The rows are grouped in 3 different ways at once. Each group adds its own fixed numbers to the row, and there is some noise. The rows also spread widely along 4 directions, which tell nothing about the answers.
Known rows, each followed by its group in each grouping:
[  5   1 -10 -13  -8 -25   2   2  -3   5   2   9  -8 -14 -23  10   4  14] -> (0) k816 (3)
[ 11  10  20  -5   3 -25  23 -14 -10  -3  -7   0  15   6 -24   4   4   7] -> (1) k439 (0)
[ -7   1  17   0  -5  -1   4   0  -3   1  -5  -8  22 -30  -5   5 -13   6] -> (1) k816 (0)
[ 21   8   3 -10  -3 -25  14  -3  -5   3  -9   6  -8  23 -25   8  19   9] -> (2) k180 (1)
[ 13   3  -8 -13   2 -30  15  -7 -11  -3   2   4  -3  19 -23  12   3  14] -> (2) k439 (3)
[  6  10  19  10  -9   2   5   4   9  19 -19   9   4 -24 -10  -3   4  13] -> (0) k180 (2)
[ 16  22  28  12  -4  -5  22   1  -4  18 -25  10   4   4 -18  -9  19  11] -> (2) k180 (2)
[ 13  -8  10 -10  -5 -12  -7  -5   1  -3  -4  -1  12 -20 -20  15 -14  16] -> (0) k180 (1)
[ 14   5  -9  -8  -7 -23   2  -5  -9   5  13   6   6 -14 -11  15 -11  27] -> (2) k439 (2)
[ -7   1   7  15  -4  16  14   8   8  10 -18  -8   9  -2  11   2   0   5] -> (2) k439 (2)
[ -2  -4  -2   9  -2   9  19  11  11   5 -21  -5  -5  23   1   1  21  -5] -> (2) k439 (1)
[-10   7   1   9  -3   7  15  10  11  14 -14   8   0  -6  -3  -5  11   1] -> (1) k439 (3)
[ 10   7  -2  -5  -2 -15  16  -1   1   2  -5   6  -3  15 -13   6  17   2] -> (1) k439 (1)
[ -1  -5 -12 -10  -9 -17  -1   6   4   7   3   6  -4 -26 -13  10   0  12] -> (0) k816 (0)
[  1  -3  -6   0  -7  -6   3  -1   9   6   0   3   3 -14  -1  10  -8  14] -> (0) k439 (2)
[  4 -12 -16 -11  -5  -8  -5   2   4  -3   4  -6  -2   3  -4  20  -7   9] -> (2) k180 (1)
[  3   0   1   0  -9  -6   6   8   8   9 -15   4  -8  -4 -12   4  18   3] -> (0) k816 (1)
[ 18  12  -5  -9  -5 -26   9  -4  -5   7   4  14  -3   1 -21   7  14  14] -> (1) k439 (1)

New rows, each followed by its group in each grouping:
[ -2   3   2   6 -13   2  -3   7   8  15  -6   6   4 -34   0   6  -3  15] -> (0) k816 (2)
[ -1  -6 -17  -6  -5 -10  -3   5   7   6   4  11  -1 -24 -12  12  -8  17] -> (0) k439 (3)
[ 15 -11  -7 -17  -4 -27  -4 -12  -3 -11  10  -2   7  -7 -21  23 -14  18] -> (0) k439 (1)
[  6   0   1 -13  -2 -17  -2 -12  -1  -2   8  -4   8  -8  -3  20 -18  13] -> (1) k180 (2)
[  0 -14 -21 -17  -1 -14  -3  -6   4 -13  15  -9   3   4   1  25 -14   6] -> (1) k439 (1)
[  3  -8 -14  -6  -3  -4   7   6  10   2  -8  -5 -12  20  -3  13  12  -1] -> (2) k180 (1)
[ 11  13   0 -10   1 -29  18  -7  -7   3  -1  10  -3  13 -25   6  10   9] -> (1) k439 (3)
[-13   0  -9  -4  -7   0  -2   8   4   7   1   1   2 -24  -1   8  -5   6] -> (1) k816 (3)
[  9  -5 -11  -7  -3 -12   5   2  -1  -1   2  -1  -1   7 -10  14   4  12] -> (2) k439 (1)
[ -6   9   6  10  -2   6  21   3  11  11 -15   1   0   9   8  -1  12  -2] -> (1) k439 (2)
[-10  -4  15  10   2  17  16   7   8   4 -30 -12   6  10  -2  -1   2  -6] -> (2) k180 (3)
[ 12   8  14  -8  -3 -18   2 -12  -6   1   5   2  14 -17 -12  13 -16  17] -> (1) k180 (2)
[ -2  -5  -3   6  -1   6  22   7  11   3 -20  -8  -6  29   0   4  19  -6] -> (2) k439 (1)
[  5  -5 -24  -7  -6 -12   1   6   3   3   6   3  -6   3  -5  15   5  11] -> (2) k439 (1)
[  7  -1  16  -4   1 -10  13 -10  -4 -10  -9 -12  17   9 -12  11  -6   2] -> (1) k439 (1)
[  0  13  14   8   1  -4  22   1   2   8 -18   6   5   6 -14  -5  14   1] -> (1) k439 (3)
[ 11   2  22  -6  -4 -19  10 -12  -7  -4 -11 -12  12  -2 -17  10  -8  11] -> (0) k816 (2)
[ 10  17  14   0  -3 -20  17  -3  -9  12  -5  16  12 -15 -23  -2   9  13] -> (1) k439 (0)
[-17  -5   2   0  -5   9  -1   7   4   2  -5 -10  13 -24   4   8 -15   2] -> (1) k816 (3)
[ -5  -7 -22  -9  -7 -10   6   4  15   3  -2  -5 -19  12   6  16   9   1] -> (0) k816 (2)
[ -3  -2  17   6  -8   6   3   2   5   5 -14  -9  12 -22  -1   5  -9   8] -> (0) k816 (2)
[ -2  -1  12  -6  -3  -8  11  -7  -2  -6  -5 -17   9   6   3  12 -10   0] -> (1) k816 (2)
[  6  -1   2  -9  -3 -19  13  -9  -9  -6  -2 -18   2  19  -5  16  -4   6] -> (2) k816 (2)
[ -9   0  13  12  -6  14  11   9   5   7 -19 -14  10  -5  10   3  -2   1] -> (2) k816 (2)
[ -2   1   6   7  -5   2   6   7   7  10 -15   8   8 -24 -14   0  -2  12] -> (0) k439 (3)
[  3   0  -1 -13   1 -22  14  -8   3   0  -3   2  -4  15 -13  10   7  -2] -> (1) k180 (0)
[  7   7  12  -6   1 -17  15 -15  -4  -4  -1  -7  14   7  -6  12 -10   9] -> (1) k439 (2)
[  9  10  -3  -8  -6 -18   1  -4   0  12   8  13   0 -14  -9  11  -4  17] -> (1) k180 (2)
[  4   0 -10  -2  -3 -11  15  -1   2   3  -1  -3  -5  18   2  12   4   8] -> (2) k439 (2)
[  9   8   1 -17  -3 -36  13  -9 -12  -1   5   4   1   2 -24  11   8   8] -> (1) k816 (0)
[  5  -3 -16 -12  -3 -21   1  -1  -9  -1  11   3   5  -9 -17  17 -13  21] -> (2) k439 (3)
[ 10   5   6  -4  -3 -16  11   1  -5   8  -7   7   4  -5 -20   3   4  12] -> (2) k180 (0)
[  9   3  21   3   0  -8  15  -9 -10  -2  -9 -13  21   2  -8   8 -12  16] -> (2) k439 (2)
[ -6  -7   7   1  -4  12  -5   4  10   2  -7  -5  12 -19   3   9 -10   2] -> (1) k180 (1)
[-11  -2  -2   9 -10  16   0  12   5  13  -7  -6   6 -25  13   7  -6   9] -> (2) k816 (2)
[  4   6 -23 -10  -8 -19  -3  -1   2   9  20  15  -2 -18   0  15  -4  20] -> (1) k439 (2)
[ -2  -7  -3   3  -7   9  -1  11  20  10 -17   4  -7 -10  -3   5  11   2] -> (0) k180 (1)
[  2   1  -8 -14   1 -23  11  -4   4   0   0   5  -9  13 -11  10   8   0] -> (1) k180 (0)
[  3   9  14   2  -3  -2   6  -3   3  10  -7   2   9 -13  -3   6  -7   9] -> (1) k180 (2)
[ 12   6  17  -7  -5 -21  10  -9  -7   2  -8  -4   6  -2 -19  10  -1  13] -> (0) k816 (2)
[-13  -1 -15  -4  -4  -5  13   9  11   7  -4   1 -12   4   3   6  17  -8] -> (1) k816 (0)
[  8  11   3 -10  -5 -22   8  -7  -8   4   5   1   2  -3  -9  11  -1  11] -> (1) k816 (2)
[ 13   5  -4 -16  -6 -27   5  -5  -7  -1   4   1  -4   6 -17  14   9   6] -> (1) k816 (1)
[ 17   0  -2  -8  -4 -22   7  -5  -9  -3   3   0   7   3 -20  14  -1  18] -> (2) k439 (1)
[-14  -3  -2   2  -4   7   1   8  13  11  -6   3   6 -25   4   5  -4   2] -> (1) k180 (0)
[ -3  -3  22   9   4   1  29  -4  -1  -3 -26 -16  15  23  -8   1   6  -6] -> (2) k439 (0)
[ 10   7  24   4  -2  -3  15  -5  -4   6 -18  -6  11   5 -10   5  -2   9] -> (2) k180 (2)
[-15   1   1  17 -12  23   3  20  11  19 -14  -3   5 -27  15   0   0   7] -> (2) k816 (2)
[ -2   0  22   6  -3   5  17  -1  -3  -1 -20 -22  15   8   2   7  -5   1] -> (2) k816 (2)
[ -5   5  13   4   2   1  17   0   2   2 -15  -3  10   1  -8   1   1  -1] -> (1) k439 (3)
[  2   5  24   3   0  -1  12 -12  -3  -3  -8 -12  25  -8  -2   8 -18   9] -> (1) k439 (2)
[  9   5  13   4   1 -10  22  -8  -5   1 -12  -8   9  18  -7   7   2   9] -> (2) k439 (2)
